All groups share one centre, and each spreads out both ways along 13 directions, with some noise.
Known rows, each followed by its group:
[ -2  -9   1 -16  -9 -11 -12 -25  21   8  -6 -15   0  -3  -7   7   0   7]
j613
[-12   7   5   1  11   8  -3 -24   0  12   8 -12  -6   9   5  10   9  -9]
j613
[-30 -26 -20  -5 -13  -5   8  -6  22   3  21   2  19   6   1   6 -14  -9]
j774
[ -8 -17 -10   2  -7  16 -11  13   7  -9 -10  -4   0   5  -4   1  14   1]
j826
[ 14   3   9  -5   6  10 -17  -9  -6   3   0  -2   2 -31   5  -7   2  -2]
j613
[  3  16 -18  -9   7  -1  10   0  11  19   0   7   1  -2   1  11   0  -6]
j826
[  5  -2 -10   7  13  -6  -3  -8   1  13  13 -10  -4   3  11 -10   4 -12]
j613
[  6   3  -8   4  -9 -16 -15   6   8 -14 -29  -1 -12  30   2   3   8  -4]
j774
[  7   6   9   2 -21 -19  18   5  -4 -18  -5  12 -11   2  -3 -33  27  11]
j774
[  7 -18 -11 -12 -15  22  -1  22 -22   0   4   4   9   2 -15  -8 -12 -28]
j442
[ 20  11   6  -1 -34  13  22  13   6   0  24  10   3   6  -8 -19   1   9]
j613
[ 19  -1  -4  -7 -18 -10 -19   8  -1   6   7  20  12   8   4 -20   7 -18]
j442
[  3   2  -8  13   6 -24  -2  19   9  -9  -4  13  10  -5  -2  -3 -10 -10]
j613
[  4   7  20 -24   3 -17   5  16 -15 -14 -16 -20  14  14   1  12   1  -4]
j613
[  6 -18   3 -16  -1 -22   4 -20   8  12   3 -28   1  -2   5  -5   2   4]
j613
[ -8  -8   1  11   9  -1  -3 -10   0   4  -7  -8 -15   1   0   2   6   5]
j442
[ -4 -21  -4  10  -9  24  -5  11  -6  -4   6   4  19   6  13  -6  -8 -12]
j613
[  4   1  -3 -25   4  -6  10   8  -5 -18 -24 -31   4  -8  -4   6 -13   9]
j442
[ -8 -11 -18 -25  16   7  18  -4 -22   9  11  -6   6   3   6  10  -7  -5]
j826
[  5   5  21   6   3 -15  -2  18   1 -12  -9   1  11  -8  -2  -3  -1  24]
j826
[ 10 -19   4 -13   8  -2  10 -11 -13  -4   2  -8  15  16  -7   8   3  10]
j613
[-15 -13   0  -5   2 -13   4   2   6  -8   1 -10  29  19   4  10 -13  -4]
j613
[ -4  12  -1 -16  14 -40 -19  10   0 -14  11 -20   0  -1   6   1   4 -33]
j442
[ -3   7  15  -1  13   4  29  11 -33  -1   7  -2  -4  13   4   4   3   1]
j613
[ -3   0 -10   1  -8   9   9  -1  21   1 -14 -13  11  17   3   7  -4  12]
j442
[  8  20   9  11  12  12  -8 -14   8  22   2 -17 -15  12   8  12   9   4]
j442
[  0  -1   1 -23   8  -9 -24  -3  -4   7  -7 -17   5  -6  -5   4   3 -14]
j613
[ 17  -3   2 -17   6   2   6   0  -4   5  24 -21   7 -23   6  -2   1 -11]
j774
[  5 -33 -14 -13 -12   8   8  11   2  -6 -17   4   4 -18 -14  17 -13  -2]
j826
[ 10 -23 -13  10  -1  13 -12 -13  32  18   1  -9  23   4  14   7  17  -2]
j774
[-27  -9   7  15   9 -22  17  -8  13  27  10  -7   9  -4  -4  -8   1  -6]
j774
[ -4  -6  -1   0  24 -16   7 -14 -14  18  13 -16  -1  15   3  -8  -1   4]
j826
[ -8  16  -3   4   1  -7   4  -8 -12 -14   0  -3  -3  14  -3 -10 -10 -22]
j774
[ -6  15  -9   5   3  -9   1  10   5 -11   5  14   0   3   6  -4   4   3]
j442
[-3 28 -5 27  1  7  2 15 22  2 -6 -7  2 31 36 -6  4 16]
j613
[ -3  10   1 -13 -15   7   3   8   6   8  -9  -2 -12 -24  -6  11 -14 -20]
j826
[ -2  -3  11  -9 -11  -5 -13  -7   9  36  24   0  -5 -22  32 -13  11  -1]
j442
[ -5   7  -1  -8  -3  -1  19  -2 -17   1  22  20 -12   4  -8  -9  -8  17]
j442
[ 10  -6  10  11  -2   6 -11   3  -4  25  -6   7  -3  -3  -9   2  -6  -9]
j774
[ 23  22   3  -1  20 -13  17 -11 -13 -17   8  -6   3  -5   9  -4  -3   5]
j774
[ 18  -8 -25   0  15  10  13 -10 -22  12  19  12 -10  12 -20 -11   6  -4]
j826
[ -8  -5  21 -22 -23  16 -12  18 -12 -31 -11 -19  11   8  -1  -3  20  -2]
j826
[  2  -1  15 -10 -11  22  -2  -1 -19  -5   9  -7   0  -6  -1 -11  14 -12]
j826
[ 21   4  19   9  -2 -22  12 -16   9 -18  -2  -2  13 -18 -12  -7   4   0]
j442
[ -5 -12   5   3  -9   3   5  11  12  16  -1 -11  -2   0 -15   1  12  -3]
j774
[-12   2 -16 -21  -1 -25 -17  38   3  25  11  -8  11  -3  -2 -25 -11 -11]
j613
[-13 -10 -16 -10 -14   4  -6  -3  -5  -7   5   9  -6   2   2  -4 -18 -15]
j774
[  0  -1 -22  16  12  12   9  -3   3  21 -14  28 -15  -3 -20   8   2   2]
j826
[-14  17   0   5  22   7  16  14  15   5  23 -36   3  -1   8   5   5  10]
j826
[  4   9   7   5  17  -8   2   0 -23   7   1  11   9 -18   6 -12  -9 -14]
j774
[ 24   4  14  -5 -15  -5 -38   0  -5  32  18  19  -8   9  12  -1 -12  -8]
j774
[  1   7  -5 -21 -15   4 -23  27 -10 -16 -11   7  -2  19  11  -8  17   1]
j774
[  0  -3  11  -3   4 -12  -1   0   4   6 -11   1   9  14   6   6   6  31]
j774
[ 13  -4   6  -7 -15  -7 -10   1   5   3   2  13  -2 -21  18 -14  12   7]
j442
[-17  -8   7 -17  -5 -16   7   9  -2   8  13  -7   2  -2  -3  -3  -6   5]
j774
[ -2  21   0  16   4  -1   5 -17  24   4   3 -10  -7  14  -1  11   1   1]
j442
[  0  -1  -2 -10 -19  -1  -3  -4  20   5 -30  -2   2  12  -3  19   3  -9]
j826
[  3   0  -2  12  -6  26   8  19   7  17 -17  19  31   3  10  -2  -3  18]
j442
[-16   3  -9  -2  -8   7  -8   3   2  -1  -3  -9 -18  11  -1   4  -6 -15]
j826
[  5   5 -14  -6  20  -2  12   7 -14   3  23  -3   1  -1   3  -5  -7   5]
j826
[ 11  14   2  -4 -11  -3  -4  -9   5   4   5  -1 -10 -13   1  -5  -4 -10]
j442
[  7   3 -31   7  14  24  -2  10 -13   8  16  16 -20 -13  -3 -12   4  -2]
j826
[  6 -12   1 -13 -18  -7 -16  -3 -11  18  22  20  -8  16  -2  -9   4 -12]
j442
[ 16  21  22  20   9  -3 -11  27 -11 -14 -21  17   8  -3   1   4  14 -19]
j613

New rows. What belongs after each?
[  4 -24  -8   7 -27  26 -11  -2  20  13  -2 -11   4   7   2   3   1 -23]
j442
[  5  -7   1  -9  -9 -14   5  13  -4   4   2  -9  -1  -1  -2 -10  -1  -7]
j613
[-16 -21 -13  -8 -11  -5 -10   9   8   0  -7  -8  10  13   0   4 -11 -10]
j613
[  7  18 -17   2   2  17 -10  16   4 -12 -12  -5 -15  16   3   6  14  -5]
j774
[ -7  -4  13 -12 -29   8 -18  21 -14  12  -5  30 -15  11  -2  -9   0  22]
j774
[  8  -1   8   0 -14  11  -3   5   2  12  10   1  -5   0  -4 -10  11  -1]
j774
[ 22  -8 -13 -14 -13   0 -13  16  -8   9   8 -12 -12  -1  -4 -20   9 -22]
j613
[  9  -1   1 -28  -1 -19   0  -3 -25   3 -10  -1  -8   2  -8  -5 -10  -7]
j826
[-22  -3 -11 -13  18   1 -12  13 -19   4 -12  -9 -18  -4  11  -2  -2   6]
j826
[ 13 -20   3 -19 -20  11  -6  23 -10  -2 -23  20   1  -2  -2  17  -6  18]
j442
[-14  14  -2   9  21  -1 -13  -3  -3  15  -2  -6 -26  13   7  11   5   1]
j442
[-15  -8   6  -3  -7   2  12 -25   6   8   8  -9  -1  11  -2   9   0   0]
j613
[ 14  27   2   5   7   0   1   4  10   7 -16  -2  22  17  -2   5  -4   3]
j442
[ 26  16  24 -24  -4   0   0 -24  -8  -5  -6 -17 -15  -4 -13  11  19   4]
j613
[ -8 -19 -27 -11 -11  29 -26   4   9   9  25  15  26  -4  16   4  -8 -27]
j774
[ -1   5   3  -1  -4 -11   4  13   5  -5   9  12  16  12   2  -4  10   6]
j774
[ 11   0 -10 -16   6 -15 -26   3   5  23  12 -14  11  12 -12 -11  15 -21]
j613
[ -7   4  -9 -12  14 -16  11 -10  -4  22  10 -22  -7  12 -11  -4   0 -13]
j826
[ -1  -8  -3 -15  15 -15  -3 -19   0  11  -6 -15  -1  -3  -1   5   1  18]
j613
[  9   3  13  16   1  11   1  -8  -3  20 -10  15   3   1 -12   6  -8  -1]
j442
[ 13   8   1  -2   5 -13  10  14 -12   4   9   1  -7  -3  -4 -12   5  -6]
j613
[  4   7  24  -8   2 -10   4  -7  -9   0  11   6  16 -12 -19   4   4 -12]
j613
[  3  -5   9  16   5  -4   6 -13   4   9   7 -18  -3  19  -9  -5   6   2]
j826
[-17   5   5   6  15 -13   0   4   7   8  -8  -6  16  20   3   3   8   4]
j774
[  7  12   6  10  16  -5   1  21   3   0 -25   1   2  11  -3   7  23  19]
j774
[ 16  -5   2  -9 -17  -2   9   7  13  -8  10  -4  16  -6  -8   5  -3  -7]
j826
[  6  20   0  -6 -12   6  13   1   6   8  15 -11  -5  29   2  -6  11   8]
j613
[ 10  -3  -3 -17  -5  10   9   3  -7 -12  15   3  11  -7   2   0  -2  13]
j774
[ 12   0  -8   1   4  11   4   5   2  -6  25 -14   5  -2  15  -3   0   3]
j826
[ -9  -7  15   0 -15  -4   3   6  -1  11   1  10   3  10 -10  -6   1  12]
j774
[ 11  38  12  -2 -14  12 -17  19  12 -20   3  -2  21  -4  11   1  -7 -13]
j613
[ 10   7  40  11  -5  -2   5 -12 -10   7  -8  -3  -2  -8  -5  -5   1   6]
j826
[ 21   7  11  21  -2   1  -5 -16   2  -2  46  -5  11  21  16 -26   8  -4]
j826
[ -4  -3  -9 -16  -2  -8  -5   2   5   3 -27  -7  -8   4  12  19 -14   4]
j826
[ 10  -7   0   7   1   4  16 -12  -8 -13   0  -8 -17  -2  11   3  -2  -5]
j613
[ -5  -2  23  -5   3 -26   7  15   0   3 -16  -1  12 -20 -13   2  -8  11]
j826
[  0   4 -16  15   6 -11 -21 -10  31  -5 -23   6   1   7   1  12   0   9]
j613
[-12   9 -14 -19 -15   7   4  22  -2   9   4  21   8  11  -3   7 -22   0]
j442
[ -7   5   9   9  -5  27  -8   0 -19  -4  -2  -6 -26   9 -15 -12  17  -8]
j826
[ -7 -10 -11 -16  -2  17   1  16   5  -7  12  -2  27  -6   7   0  19  -4]
j826
[ 12   3  -7  -3   3  14  -3  10  -7   6   4   7  -6 -19   7  -3   3  -1]
j774
[  6   8  16 -11  10   0  12   1 -21  -2 -14   2   3  -5   6   8  -4  19]
j826
[ -8  16  -5  10  23  -9 -12   5  16  15   1   5  26  12  11  -2   1  22]
j613
[-10 -12 -10  29  11  19   6   4 -14 -14  -6  14 -12   5 -19  -2   0  -6]
j442
[ 19  -9  -6  11 -17   2 -13  -6  23  16   8   3 -10  11  -2  10  -2  -8]
j774
[  2   9   2 -19  -4   3   5   5  -9 -12   7 -20  -5   0   8 -16  18   7]
j774
[ 21  11  -2   0 -18   2   0  12  17  -1  -2 -20  -2  -7  32 -23  -5  20]
j613
[ -4  -2   1 -16 -20  17  -4 -11  10   1   0  -8  -1   5  -5   6  -3  13]
j613
[  9  13  -4  14  33  -4   5 -14   7  13   7 -13   8  -5  13  11  -2  -1]
j774
[ -1 -34  13   6  -1  -9   1   2  -5 -21  -7 -16  16  25 -10  -1   4  19]
j826
[-10   2 -12   3   1  -1 -12   6  -2  -1  -8   0   0   6   4  -6   1 -28]
j774
[-12 -19   8   7   3 -12 -13  -7  -1  21  -4   5  -6  -7   3   0   3  -6]
j442
[-11  -2  -7  15   6  -6  16 -27  11   4   2  -7  -5  23  -2 -10   7  23]
j442
[ 38   3 -23  -9   9  -7 -18  13   3 -17 -27   1 -25   4   6  35 -16  10]
j774
[  1 -11   9  14  -7   1  -1  13  -7  22  11   9   5   0  -1 -20  14 -16]
j613
[  4   9 -13 -10   5  -5  -8  18   9 -28   0 -34   6  -4  11   1   6 -26]
j442
[ -6   7   8 -21   0 -21   4   0  -1 -12   0 -24  -3  19   7  -3   9  21]
j774
[ 19   5 -24  18   9   3   9 -11  14  19  11  14  -5   7  -4   1  -1   0]
j826
[ -7  24  -5 -11   8 -19  -9  14   8  25 -11  10  -4 -26   2  -4   0  -6]
j826
[ -3  24  17  14  16 -14   8 -22   4  -1   2  -2 -29 -16  -5  11  -1  11]
j442
[ 31 -20  -4  -5   5  12  -3   6 -17 -11  -2  18  20  -1  -6 -16  30  22]
j826
[-24 -10   0 -12  -5  30  -7 -18  -2   6 -10   6   0  18 -14  24   1  18]
j613
[ 12  12   4  17   7   1   8  23  -8   0 -13   7  -7  14  12  -5  12  10]
j613
[ 15  -8  -1  -4   2 -20   2 -10  -4   5   5  19  21  12   6  -2  -8   3]
j826
